The rows are grouped in 4 ways, from coarse to fine. Each group lies inside one group of the grouping before and may be the whole of it. The rows also spread widely along 13 directions, which tell nothing about the answers.
In the rows, 128 means zero.
Some rows, each with its group in each grouping after it:
[139 109 175 141  99 123 142 127 170 153 141 126  94  89 106 135 128 121
 107 138 130 111 128 122 141 108 157 131 115 116 107 111 132 126 132  86
 120 159  70] : k412 k693 pomem k720
[ 77  85 121 148 119 154 135  94 170 136 138 114 132  79 103 130 146 139
 161 160 143 103  95  99 134 170 139 115 170 114 130  84 149 155 121 154
 126 198 112] : k224 k880 lesor k824
[143  99 140 138  87 162  94 113 135 148  93 158 140 107 139 131 123 104
 158  80 104 147 156 136 100 131 152 133  98 118  80  96 138 148  98  95
 141 143  91] : k224 k880 Deku k19
[180 103 127 119  66 110 116 154 116 155 102 173 140 109 160 137 117 129
 144 114 117 119 150 162 132 126 118 111 133 113 115 105 123 128 154  56
 183  78 163] : k246 k722 zason k688
[129  86 110 159  78 109 140 128 103 139  97 143  31 162 144 170 200 118
 124  91  93 105 140 104  93 109 171  75  86 122 166 146  91 168 154  93
 146  92  99] : k224 k623 sab k967
[144  91 172 115 122  85 129 132 170 124  63 164 117 163 125 165 180  99
  83  60 123 109 174 149 136 114 158 129  68  98 120 162 155 127 150  56
 128 118  67] : k224 k733 Mig k562
[135  70 128 156  86 163  97  93  63 125 111 153 108 108 154  98 140 108
 167  99  80 153 160 111  71 142 116 118  94 148  70  92 127 166 108 143
 158 135 150] : k412 k693 pomem k55
[125 132 112 140 103 157  56  81 132 145  86 169 130 143 164  94 183 111
 126  60  84 146 150 141  96 133 169 146  67 105  98  94 140 155 117 108
 110 132 108] : k412 k473 noz k699
[166 127 107  97 116 143 174 164 175 120 107 148 101 123 130 194  78 126
 115 113 140 121 115 150 157 142 120 171 107 115  89 131 169  95 123  80
 175 104 144] : k412 k693 rupe k10
[136  49 122 179 133  99 126 113 169  97  86 157 136 132 123 116 168 107
 117 133 141  85 163 116 162 176  63 132  94 112  58 103 176 130 150 128
 121 143 154] : k224 k880 Kez k434
[128  73  67 126  92 180 129 111  71 103 113 155  99 118 124 149 144 130
 204 138  94 169 151 104  78 116 109 107  99 148  89 138 136 183  98 182
 170 158 161] : k246 k329 Dele k695
[100 151 109 128 144 142 119  93 144  96  63 125 126 157 120 137 141 124
 120  82  73 194 166 141 129 130 175 168  92 152 120 188 152 134  92 129
 117 181  60] : k412 k473 gavap k958
[ 75  91 157 108 152 104  98 133 106  65 119 134  98 179 134 120 211  99
  80  68 129 126 142 105 111 162 129 106  99 104 153 168 156 122 132 124
 146  96 147] : k224 k880 lesor k326
[128 179 116 163 130 146 149 124 186 102 152  91  42 126 102 133  93 110
  43 154 128 116 123 121 176 153 137 196  63 114  69 103 144  51 108 109
  91 141 117] : k246 k329 Dele k185
[141  74 185  31 105 135 132 119 109 152 115 174 162  99 119 133 171 127
 135 103 144 127 147 154 114  65 147 136 107 104 122 146 180 169 144  98
 158 138  93] : k412 k693 duf k386
[155 142  93 160  84 133 134 102 124 157 108 117 148  82 139  87  90 157
 138 182 106 134 146 167 160 140 112 156 141 160  98 103 134 129 136 122
 127 140 137] : k224 k733 rego k907
[ 96 169 173 115 132  89  73 145 166 114 152 132 130 117 107  97 156 122
  83  98 118 131 122 146 119 150 167 110 132 111 172 157 128 100 151 104
 141 154 105] : k412 k473 noz k527
[113 100 154  95 113 119 197 134  68 108  78  97  68 165 139 182 128 122
  93  88  97 163 160 123 129 109 180 139 123 155 166 199 130 123 112  75
 171  79  76] : k224 k733 basuz k469
[106 127 155 134 105 158 119 125 109 116 172 106  59 107 116 118 137 112
  99 128 117 136 121  87 107 122 160 128 100 117 116 112 118 116 103 130
 128 132 119] : k246 k96 gunan k187
[120 113 190  95 109 139  65 156 137 127 143 158 134 133 173 117 142  86
  82  43 152 103 108 133 116 183 145 132 119  56 117  65 157  89 120  46
 168  45 168] : k224 k880 Deku k910
[113 162 127 158 134 142 131 105 132 108 124  80 139 101 137  83  63 143
  92 163 109 167 130 143 188 183 125 194 164 161  93 107 156  83  97 114
 123 141 137] : k412 k693 rupe k901
[104 145 140 149 100 148 105 146  98 134 189  80  81 137 167  80 155 153
  84 168 133 160  90  89 171 119 167 119 177 115 162 119 114 127  93  90
 116  48 154] : k412 k693 pomem k55
[114 151  75 189 117 122 128 119 162 109 101 104  93 143 115 129 145 151
 122 160  94 166 143 110 168 123 155 127 131 151 139 167 115 136 109 128
  97 154 101] : k246 k96 gunan k187
[ 81 151 117  84 121 153 143 126 115 118 127 101 128 114 138 148 104 152
 125 125 124 157  90 130 143 164 168 146 192 127 184 130 146 114 109 110
 172 111 147] : k246 k96 gunan k187
[ 97  68 130 129 118 130 139 104 104 124 136 112 123 129 135 101 206 155
 115 186 151 126 122  84 179 103 131 118 164 108 144 128 158 172 125 130
 105 107 144] : k246 k96 gunan k187
[ 85 107  98 163 145 138 153 123 169  84 117 101  33 197 141 174 186 115
  60 123 142 114 102  69 184 165 154 145 106  81 130 118 151 106 103  96
  98  82 139] : k246 k329 Dele k695
[141 110 117 153 127 123 140 134 172  98 157 143  53 113  94 132 146 108
  89 145 137  80 126 112 125 143  91 140  49 117  67 119 150 102 154 151
 125 161 151] : k412 k693 rupe k10
[101 104 144  97 154 111 139 147 216 110 119 144 161 109  91 168 142 135
 132 130 162 117 102 129 165 158 134 129 168  97 142 153 181 127 136 114
 155 178 113] : k412 k473 noz k527
[194  81 100 158  63 138 169 175 121 149 129 139  83 109 146 164 111 143
 151 180 135 128 136 103 164  88 104 111 134 123  87 120 119 146 118  82
 157  68 161] : k246 k96 gunan k187
[136 188 106 198 104 109  75 138 149  98 171 114  61 122 104  71 134 121
  78 162  96 137 150 127 132 134 119 120  67 139  97 135  97  85 135 140
  97 151 141] : k246 k329 Dele k695
[114  56 166 108 134 119 168 158 159 106 129 125 110 134 101 180 176 137
 132 151 160 142 125  84 169  86 150 101 160 111 140 187 161 167 108 101
 137 136  84] : k412 k693 rupe k901
[120  98  90 146  92 157 137  80  71 126 120 139  43 125 140 120 172 112
 126 110  82 112 141 107  67 131 134 131  51 140 101 106 120 152 142 164
 144 140 138] : k412 k473 noz k699
[117  99 101 137 120 155  71  80 173 128  47 187 166 128 141 143 148 105
 171  42  94 131 146 154  94 192 144 144  90 107  89  83 164 155 118 119
 143 176 113] : k224 k623 sab k967
[ 82 137 139  58 160 134 117 138 111  66 157 122 142 124 103 106 137 123
  91 124 153 137 118 143 129 166 100 154 122 123 136 168 189  93 130 162
 166 131 176] : k224 k880 Deku k19
[121  87  67 112 126  86 163 108 107  95  92 160 120 118  87 134 184 153
 161 163 104 115 156 148 105 119  82 102 105 168 148 206 152 172 194 198
 172 195 149] : k412 k473 noz k527
[103  97 140 117  96 182 100  80  55 138 105 121 168  92 172  81 104 123
 158 102  99 165 141 137 108 177 133 154 157 140  99  66 153 142  88 121
 162 115 149] : k224 k880 lesor k326
[101  86 115 154  84 155 121  84  49 148  94 113  96 147 203 109 167 140
 133 106  87 150 121 103 124 151 173 119 166 132 155  81 117 170 109  87
 145  61 145] : k412 k693 rupe k901
[116 111 112  95  76 160 141 118  85 152 127 134 115  86 147 147 111 144
 163 123 112 126 101 129  97 145 152 118 166 126 158  91 125 145 133 114
 191 113 160] : k246 k96 gunan k187

New rows, each followed by its group in each grouping:
[114 154  49 137 104 151 101 141 159 108 110 155  86 145 120 167 144 128
 163  87  94 140 116 134  77 153 148 102  89 130 146 157 117 137 124 148
 162 149 140] : k224 k880 Deku k19
[155 138  82 140  80 129  85 135 168 145 120 191 118  89 106 135 141 128
 186 106  89 119 136 156  60 123 129  90  79 132 113 134 110 157 161 149
 167 194 126] : k412 k473 noz k699
[106 115 131 173  99 133  50 110  81 119 118 122 157 139 171  58 164 138
 138 135  95 192 154 113 148 144 145 104 171 127 131 110 119 155  91 101
 118  95 150] : k246 k329 Dele k695
[136 115 154  96 100 131 109 123 154 159 133 159 179  59 111 111 118 137
 156 136 132 118 124 160 119 132 132 129 149 115 117 106 155 143 148 117
 164 178 117] : k412 k473 noz k527
[141 104 148 157 101  94  63 168 137 119 162 156 126 128 160  81 169 118
  97 126 150  88 118 124 135 174  87  87 132  84 119  92 131 112 161  92
 151  58 215] : k224 k733 rego k907
[ 61  99 139 102 143 205 131  66 147 122 128 112 118 109 126 139 145 123
 131 107 132 141  90  95 125 163 181 174 135 104 109  76 181 146  76 145
 116 179  98] : k412 k693 rupe k901
[179 111 101 182  80  80 167 160 122 123 101 136  63 122 136 151  96 129
 118 140  91 110 153 142 134 144  94 112 110 164 110 143 103 109 168  88
 178  99 155] : k412 k693 pomem k55
[126 102 237 117 106  74 108 102  99 154 111 117 161 108 136  60 168 119
  57 121 126 117 178 157 162 107 159 135 132 118 138 124 145 124 158  54
 107 111  67] : k224 k733 Mig k562
[ 80 104 101  98  95 140 172  93 140 159 136 123  78 106 123 171 173 150
 126 148 143  67  69 116 127 146 172 113 158  90 194  78 136 148 168 116
 149 136 132] : k246 k329 Dele k695
[ 84 130 136 124 108 127  90  88 112 152 141 120 118 133 146  75 223 149
  99 135 117 129 115 117 135 104 187 113 140 106 181 126 129 168 142 116
  98 121 101] : k412 k473 noz k699
[148 103  90 153  92 102 122 142 184 133 112 171  87 138 106 164 191 133
 140 140 124 100 138 123 131  98 133  82  89  99 131 145 121 159 161 109
 124 148 116] : k246 k329 Dele k695
[117 108 137 227  90  94  96  99  99 126  77 115  67 161 167 100 167 111
 103  84  52 149 170 105 115 155 169  98 115 153 137 120  81 140 128  77
 116 106  93] : k412 k693 pomem k55
[ 87  85 153 167 147 112 135 116 154  78  66 121  84 160 112 176 142  95
 124  59  83 163 160  93 115 169 165 122 115 145 125 168 131 128  99 107
 143 176  64] : k412 k693 duf k386
[ 70  81 187 103 143  99 131 149 111  84 162 107 109 126 108 121 178 117
  94 129 156 112 116  94 132 155 124  91 162 110 170 159 150 121 138 125
 159 118 140] : k224 k880 lesor k326
[140 138 168 110 124 147 116 149 163 129 173 123 111 111 124 103 135 120
  69 145 159 128 117 122 171 110 139 166 103  89  86 118 165  99 108  95
 114 107 122] : k412 k473 noz k527
[ 74 168 105 135 140 149  78  97 152 107 156 105 152 106 106  65 156 158
 118 174 124 163 112 121 155 143 146 143 153 128 144 135 149 131 107 172
  93 181 136] : k246 k96 gunan k187
[105  51 166  85 155 120 160 151 127  85 137 119 137 148 116 139 186 135
  99 164 185 134 131  94 191 112 106 130 150  99 123 180 197 144 110 121
 133  97 142] : k224 k733 Mig k562
[172  84 112 149  89 156 176 115 131 159  93 129  84 140 172 150 129 130
  99 142 130 120 134 118 186 108 132 176 102 111  67  85 157 136 108  61
 116  60 126] : k412 k693 pomem k55
[134 161 109 145 126  92 151 118 179 129 100 118 123 119 115 122 120 145
  83 153 117 117 137 163 184 142 133 166 124 139 128 149 148 100 160  99
 121 151 104] : k412 k473 noz k699
[105 114 150 125 110 133 115  96  85 119 146 128  76 108 147  89 138 103
  80  95 110  90 118 127  93 183 119 150  91 120 109  68 138  97 157 125
 158 114 173] : k412 k693 duf k386
[ 97  65 139 130 115 113 143 139 114 101 115 134  90 133 118 165 166 112
 138 103 125 112 129  98 101 153 131  84 133 122 152 149 132 145 138 122
 174 128 127] : k224 k880 Deku k19
[130 168  66 169 116 125 134  79 135 132 107 112  92 131 130  78 153 149
  82 169  93 127 146 150 163 127 128 176  78 152 108 133 140 122 150 147
  87 150 121] : k412 k473 noz k527
[126  64 137 122  88 175 153 128  76 132 155 126  56 112 138 149 151 122
 146 134 122 135 118  78  97 101 145 110 112 124 105 113 129 165 102 130
 158 109 133] : k412 k693 rupe k10
[113 144  70 157  80 176 128 135  85 139 173  87  57 139 179  99 145 156
 109 172 126 135  85  94 151 138 144 124 148 120 147  94 112 128 100 121
 131  38 190] : k224 k880 Kez k434
[146 145  69 237 115 141  82 129 191 114 107 125 128 130 140  96 116 139
 145 159  94 176 147 112 176 159 117 138 127 143  63 122 123 131  84 126
  94 153 130] : k412 k473 noz k699
[131 137 205  71 104 183 116 126  98 138 152 117 138  78 132 106  63 103
 104  92 124 162 139 149 107 133 160 182 110 121  78  96 156  90  80  91
 161 121 102] : k224 k733 basuz k469
[137  50 126 140 103 135 125  85  85 129  86 157 111 140 167 110 187 116
 121 109 113 112 155 116 128 132 113 137  91 117  82  90 159 166 139 111
 131 100 150] : k412 k693 rupe k901
[177 125 135 125  85 108 111 175 196 166 129 163 124 132 149 145 159 136
 100 128 160  90 116 147 169 104 140 113 116  70 125 116 139 127 151  44
 127  62 133] : k224 k733 rego k907
[132 121 153 120 125 114  97 117 174 132 124 146 145 128 130  88 176 120
  70 124 153  94 139 148 169 131 123 155  90  86  98 105 176 113 147  94
  97 116 123] : k224 k880 Kez k434
[152 146 108 114 106 122  94 146 137 122 153 166  85 136 137 103 176 120
  86 115 128 101 126 143 113 117 113 131  55 100 107 133 141 116 163 122
 140  96 172] : k412 k473 noz k699
[156 161 135  90 134 100  75 192 180  73 112 184 129 153 105 145 126  93
  99  50 120 140 164 174 100 143 107 128  46 112  99 194 159  78 138 104
 175 123 144] : k224 k880 Kez k434
[130 115 117 156 101 138 183 141 158 120 143 105  86  68  96 168  50 129
 144 172 126 114 113 118 145 176 114 136 156 146 100  98 122  89 125 122
 175 172 138] : k246 k722 zason k688
[ 63 140 133 116 158  99  44  96 115  78  99 142 198 137 138  59 171 137
 124  87  96 167 140 156 118 201 128 122 167 139 169 152 162 132 142 147
 150 160 163] : k412 k693 rupe k10
[ 94 118  81 131 124 180  97  72  83 110 116 131 151 104 159  75 123 135
 150 129 101 151 119 133 113 201 102 169 136 140  92  76 167 135 109 177
 157 142 200] : k412 k473 noz k527
[126 123  76 195 121 120 102 110 196 135  87 137 150 139 156 109 156 149
 127 148 121 129 122 128 194 172 126 142 154 111 110 100 149 140 126  99
 103 127 141] : k412 k473 noz k699
[ 92 147 138 148 141  82  79 134 161  89 123 135 147 115 125  95 118 123
 106  99 111 121 118 149 128 225 110 121 162 131 151 123 137  86 160 117
 170 151 174] : k412 k693 duf k386
[130 126 168 103 102 142 150 122 163 159 157 121 108  68 118 134  94 119
  88 136 158  70  93 146 147 163 141 166 126  94 108  57 157  91 148  86
 148 130 121] : k224 k623 sab k967
[ 77 138 127 106 124 147 131 113 170 130 117 118  91 141 123 165 165 123
 105  84 127 118 100 120 122 146 196 130 121  98 172 128 141 127 117 102
 128 138  81] : k224 k880 lesor k326
[175 114 171 103  93 119 141 163 165 146 132 163  97  95  98 162 122 106
 117 107 127 116 151 144 110  80 147 126  71 112  92 151 135 123 142  84
 157 150  74] : k412 k473 noz k527
[128 125 137 122 103  99 127 132 126 137  60 143 142 133 158 155 114 127
 130  68  87 147 144 161 127 164 166 126 160 135 164 141 129 125 143  57
 187 107 107] : k412 k473 noz k527
[ 90  99 163 131 121 173  94 100  98 110 148 114 118 109 143  93 139 110
 110 116 126 148 122  89 126 161 142 149 133 105  95  76 152 124  83 127
 127 121 149] : k246 k96 gunan k187
[ 97  32 166 161 130 125 203  76 103 106  81  89  88 115 105 155 140 111
 121 145 114 124 167  86 144 145 131 142 127 156  95 133 154 149 115 134
 125 176  66] : k224 k733 rego k907
[ 96 125 148  57 142 123 180 147 120  88 148 109  81 130  94 164 137 120
  73 123 156 109 114 130 133 131 133 149 106 121 154 179 170  92 142 127
 167 119 127] : k224 k880 Deku k19
[152 132 163 103  94 148  92 179  88 117 197 125 116 100 133  78 122 123
 107 152 146 151 136 126 128 100 104 120 111 119  93 139 137 110 104 116
 153  77 169] : k224 k880 lesor k326
[181 129 141 149  88  91 137 158  97 122 127 125 128  87 113  94  86 143
 131 176  97 163 180 159 145  93  98 120 129 185  97 178 118 125 143 111
 159 140 123] : k412 k693 rupe k901
[132  94 179 152 143 134  93 180 181  77 162 131  84 159 112 128 171  85
  72 110 162 137 147  77 158 118 118 124  69  81  60 152 158 103  79  99
 100 101 117] : k224 k880 lesor k326
[131  90 154 159  85 136  73 104 127 150 163 162 128  54 113  72 149 112
 158 135 111  99 134 121  72 147 113  96 105 118  83  66 120 152 152 155
 146 192 138] : k412 k473 noz k527
[ 72  96 202  53 145 160  67 109  91  97 163 135 143 139 122  81 225 115
  92 100 148 165 136  94 116  85 170 130 108  81 137 151 178 157  90 136
 107 122 113] : k246 k96 gunan k187
[125 141  99 164  98 132  97  74 183 178 105 140 150  99 154  83 143 149
 114 139 119  92 107 156 166 168 144 161 138 106 117  44 145 131 155  95
  99 145 132] : k412 k693 duf k386
[118 136 120 144 109 144 174 170 187 122 139  95  80 105  98 200  83 144
 141 157 131 154 100  94 162 127 172 119 175 129 147 154 117 115  90  96
 151 147  91] : k246 k96 gunan k187
[125 175 129 147 131 115 163 116 179 117 109  96  97 103 114 135  52 122
  68 125 108 119 125 161 170 190 135 198 120 148 105 111 146  52 137  90
 139 156 109] : k412 k693 duf k386
[147 136 116  96  85 164 126 127 115 157 163 135 148  61 122  98  99 160
 162 181 129 148 113 153 129 102 122 141 146 142 110 116 146 147 123 140
 155 150 146] : k412 k693 pomem k720
[ 91  93 160 153 101 125 145 123 183 153 131 119  91  86 116 174 122 123
 145 109 124  95  84  98 118 174 182  97 181 108 163  82 112 133 135  86
 158 170  86] : k412 k693 duf k386
[172 121  88 124 114 109 151 122 183 131  61 165 158 108  98 155 112 141
 147 141 117 127 169 185 159 118 104 158  92 146  88 163 168 139 153 118
 139 182  95] : k224 k623 sab k967
[ 89 157 156  66 128 101 144 115 120 127 122 120  73 154 125 140 189 124
  48  82 117 108 117 147 117 114 198 140  97 108 203 169 140 111 169  90
 142 109  85] : k412 k473 noz k527
[131 101 108 132 104 121  98 109 117 125 101 160 181  87 135  95 117 136
 165 129 112 120 145 166 112 186  84 125 141 141 106 101 153 137 155 144
 175 155 180] : k224 k733 Mig k562
[110  59 185 106 140 103 180 116 149 111 129 116 116 107  85 144 171 126
  87 169 167  99 141  97 180 101 125 140 131 107 116 147 178 135 142 115
 113 158  90] : k246 k96 gunan k187
[103 130 118 171 160 138 178  95 192  92  91  89  77 132  97 157 103 112
  78 132 112 136 139 111 177 172 144 198  96 142  78 135 165  87 100 127
 103 188  72] : k412 k473 noz k527
[111 121 194 154 118 110  70 109 102  99 140 124 134  89 107  51 122  91
 102 103  95 138 179 136  91 167 115 126  93 148  84 115 132  99 130 139
 136 176 113] : k224 k880 Kez k434
[144 138  54 183 117  82 131 126 189 104 121 155  78 121  89 121 160 142
 118 166 108  83 135 146 128 149  78 113  71 149 111 154 128 123 194 169
 127 186 160] : k412 k693 pomem k55
[139 101 187 151  88 113 139 160 155 151 176 122  98  63 120 127  99 118
 110 151 144  85 103 111 138 154 128 109 159 103 111  78 119 102 146  79
 163 128 130] : k412 k473 gavap k958
[109 108 169  74  99 102 186 134  53 128 121  92 101 118 112 140 145 145
 111 142 114 154 156 136 129  72 167 109 153 164 193 209 126 146 139 102
 166 114  70] : k224 k880 lesor k326
